There are 4 ways to turn a row about zero (a turn may also mirror it). The second row of each pair is the first, turned, with some noise. The first 36 pairs use one turn. New pairs use 2 turns, one after the other, and a turn may come again.
In the rows, 128 means zero.
Known pairs, each followed by its turns in order:
[114  92 116  70  88 136 167 164]
[117 148 134 179 126 156 195  91]
lopom

[ 98 170  95 143 157 137 153 123]
[120 134 134  96 119 120 164 182]
dol

[143 118  35 118 146 186  91  96]
[120 169 155  59  60 181  97 135]
dol

[113 116 122 135 111 102 143 131]
[129 115 102 132 128 135 143 114]
lopom

[112 218 100 106 116 160 146 200]
[ 65 157  97 112  57 170 157 192]
Nikev

[168 160 119 130 167 100 116 127]
[151 118  83 149 102 159 126 104]
Nikev

[102 124 122 167  91 128 112 156]
[158 116  96 134 129  91 152 115]
lopom

[145 131 188 145  69 168 156 148]
[103 154 110 189 191 125  90 148]
dol

[ 57 135  99 152  87 146 173 142]
[162 163  63 164 164 126 165 127]
lopom

[123 129 141 133 206 214 104 113]
[133 124 168  99  50 102 151  69]
Nikev

[130 161 102 125 107 112 132 116]
[134 153 106  92 126 141 131 107]
lopom

[122 171 131  95 145 118  84  98]
[180 132 106 102 168 125 150 132]
rutup

[106 177 130  95  93 142 103 137]
[112 177 118  87 123 157 150 148]
Nikev

[160 142 130 149 114 136  61 126]
[ 92 150 150 135 131 163 139  73]
dol

[136 176 120 117 129 153 176 129]
[147 175 140 117 173 155 123 119]
lopom

[109 115 151  97 158  90 111 145]
[144 148 100 122 120 139 148 185]
rutup

[153 116 116  99 119 144 129 114]
[103 140 153 114 130 141 154 134]
lopom

[119 169 136 124 134 127 162 124]
[125 148 127 115 127 138 166  99]
rutup

[114 108  91 150 130 203 147  87]
[144 154 155 108 104 191  94 190]
dol

[125 111 129 134 174 143 160 123]
[113  98 157 146  99 118 103 108]
Nikev

[158 133 115 168 152 138 158 154]
[123 121 167 122  89 154 127 107]
rutup

[158 102 193 139 167 135  69 142]
[152 146  90 118 116  60 120  73]
Nikev

[149 125 143 137 146 144 151  89]
[119 119 152 114 162 147 123 157]
lopom

[145 137 109 122 128 126 144 111]
[113 142 130 114 143 139 125 128]
lopom

[121  87 153 170 127 121 140 104]
[159 118 158 141 151  97  96 126]
Nikev

[149 134 143 141  54 131 134 104]
[143 177 112 144 185 142 113 106]
dol

[168 137 127 178 132 143  94 112]
[174  90 145 111 107 113  97  98]
rutup

[118 128 167 122 134 109  61 118]
[112  83 155 130 153 147 140  78]
dol

[ 58 129 151 146 120 131 114 112]
[132  88 113 115 163 176 142 151]
dol

[113 110 165 149 149 175 125 161]
[120 138 139 112  87  63 121 131]
Nikev

[131 143 139 135 112 172 133  99]
[118 149 155 133 157 151 111 153]
dol

[143 128 110 169 159 131 125 118]
[149  88 154 110 111 136 131 124]
rutup

[123  89  59 131 121 130 149  81]
[102  58 154 169 168 133 141 128]
rutup

[163 108 144 176  90 126 104 119]
[148  96 111 146  90  98  83 101]
rutup

[ 97 141 147  75 142 174  98 178]
[ 70 174 124  95  91 106 165 107]
Nikev

[197 123 145 119 146 141 104 113]
[193 138 151 157 125 124 107 122]
rutup

New pairs. What belongs after each?
[ 85 164 106 127 141 153  89 109]
[114 172 140 131 123 106 152  70]
Nikev rutup

[111 150  92 138 115 166 162 176]
[164 129 108 181 126 125 160  93]
Nikev lopom

[209 122 110 165 100 156 121 119]
[100 114 148 165  88 194 105 148]
lopom lopom

[119 140 137 125 128  89 144 152]
[141 142 127 146 103 125 155 143]
Nikev Nikev

[ 88 130 148  98 157 144  87  78]
[ 83 118  75 170 120 134 100 102]
rutup Nikev

[144 139 160 118 165 116 151 164]
[117 120 169 158 135 172 122 114]
lopom dol

[ 81 138 190 136 135 188 120 149]
[111  97 113  85 172  70 152  95]
rutup dol

[ 98 150 139 112 123 115 128 122]
[118 150 116 134 136 148 118 116]
rutup lopom

[104 112  92 141 152  72 148 110]
[185 120 147 136  92  82 111 133]
Nikev Nikev

[146 104 112 132 175 134 175 108]
[112 156  97 174 150 119 127  91]
dol dol

[121 124 114  99 130 105 114 129]
[110 131 126 130  96 131 136 145]
rutup dol

[151 138 114 120  90 123 113 149]
[135 113 119 106 160 128 162 115]
dol rutup

[204 168 123 125 114  97  90 127]
[149 123 105 116 131  91 209  99]
dol rutup

[122  91 117  89  52 129 135 141]
[179  83 130 112 180 158 116 126]
dol rutup

[106  84 160 146 130 140 149 131]
[ 97 139  72 113 108 131 124 132]
rutup rutup

[ 94 136 137 136 121 141  99 159]
[141 161 125 144 133 124 154 101]
lopom dol

[ 95 122  70 163 122 115 117 101]
[128 165 176 127 161 141 159 114]
dol lopom

[147 159 131  57  67 130 117  89]
[ 85 125 132  49 122 164  92 150]
lopom Nikev

[103 134 161 144 155 100 115 101]
[147 124 139  73 125 120 108 139]
Nikev lopom

[110 116 106 120  88  93 151  91]
[ 83 140 175  94 142 138 109 110]
dol lopom

[156 131 115 134 152 105 130 146]
[108  85 134 132 137 126 115 119]
Nikev rutup

[139 110 140 117  90 116 181 133]
[128  87 170 109 102 115  96 116]
lopom Nikev

[149 112 129 118 145 103 119 141]
[159 138 134 115 110 148 140 136]
Nikev dol

[106 177 123 115 134 156 160 148]
[ 70 163 111 168 117 120 133 132]
dol Nikev

[101  92 126 134 139 110 140 105]
[ 91 126 125 133 104 138 122 154]
rutup rutup

[120 128 164  99 132 140 150 125]
[160 138 113 125 138 149 104 106]
rutup lopom

[ 98 143 132  81 106 141 138 116]
[101 143 115 145 131 127 155  80]
dol Nikev

[141 166 154  98  75 142 114 111]
[152 150 175  95 116 115 169 124]
rutup dol

[147 140 156 127 117 157 107 127]
[120  91 145 128 142 153 143 140]
dol dol

[121 153 109 140 112  99 153 120]
[130 127 126 120  96  98 147 141]
Nikev Nikev

[132 136 112 143 163  98 151  65]
[106  89 139 161 184 156 151 118]
rutup lopom

[161 147 144 136 132 133 128  97]
[118 119 154 159 153 113 149 142]
dol dol

[117 144  91  97 117  82  96 102]
[128 158 139 127 190 122 107 166]
Nikev lopom

[ 98 153 154 145 141 150  57 144]
[153 154 120  77 147 177 125  85]
Nikev lopom

[154  80 134 151 145  80 144 139]
[125 162  77 162 131 167 112 121]
rutup dol

[116 135 183 147  92 142 134 160]
[140 161 156 178  99 114 118 111]
lopom dol

[ 90 113 134 141 133 119  99  98]
[145 115 101 124  97 101 124 111]
rutup dol

[148 112  95 137 119 170  96 147]
[128 141  89 136 103 139 174 139]
lopom rutup

[153  87  85 129 136 171  96 144]
[ 99  97 152 155 171 133  78 132]
Nikev Nikev

[125  71 148 202 146 100 171  99]
[121  32 148 101  99  90  98 122]
Nikev lopom

[114 135 112 134 111 137 107 138]
[116 131 142 122 161 129 138 128]
dol rutup

[161  83  52 156 108 159 136  88]
[144 137  85  48 110 154 157 156]
dol Nikev

[149 129 146 103 163 125 112 148]
[ 85 155 136 138 133 110 129 125]
rutup dol

[ 80 129 166 112 178 139 146 180]
[189 180 136 158 113 158 130  86]
rutup lopom

[159 154  91 125  41 140  85 114]
[120 171 115 192 162 141 195 108]
lopom rutup

[114 123 146 133 135 134 141  99]
[144 143 119 106 131 116 126 102]
Nikev Nikev

[123 107  69  83 133 149 127  84]
[110  90 141 175 155 108  76 159]
rutup lopom

[117 107 136 151 122  86 109 132]
[132 148  85 123 105 145 118 112]
rutup dol

[119 104 154 131 130 192 139 115]
[113 163 108 114 176 130  99  97]
Nikev Nikev

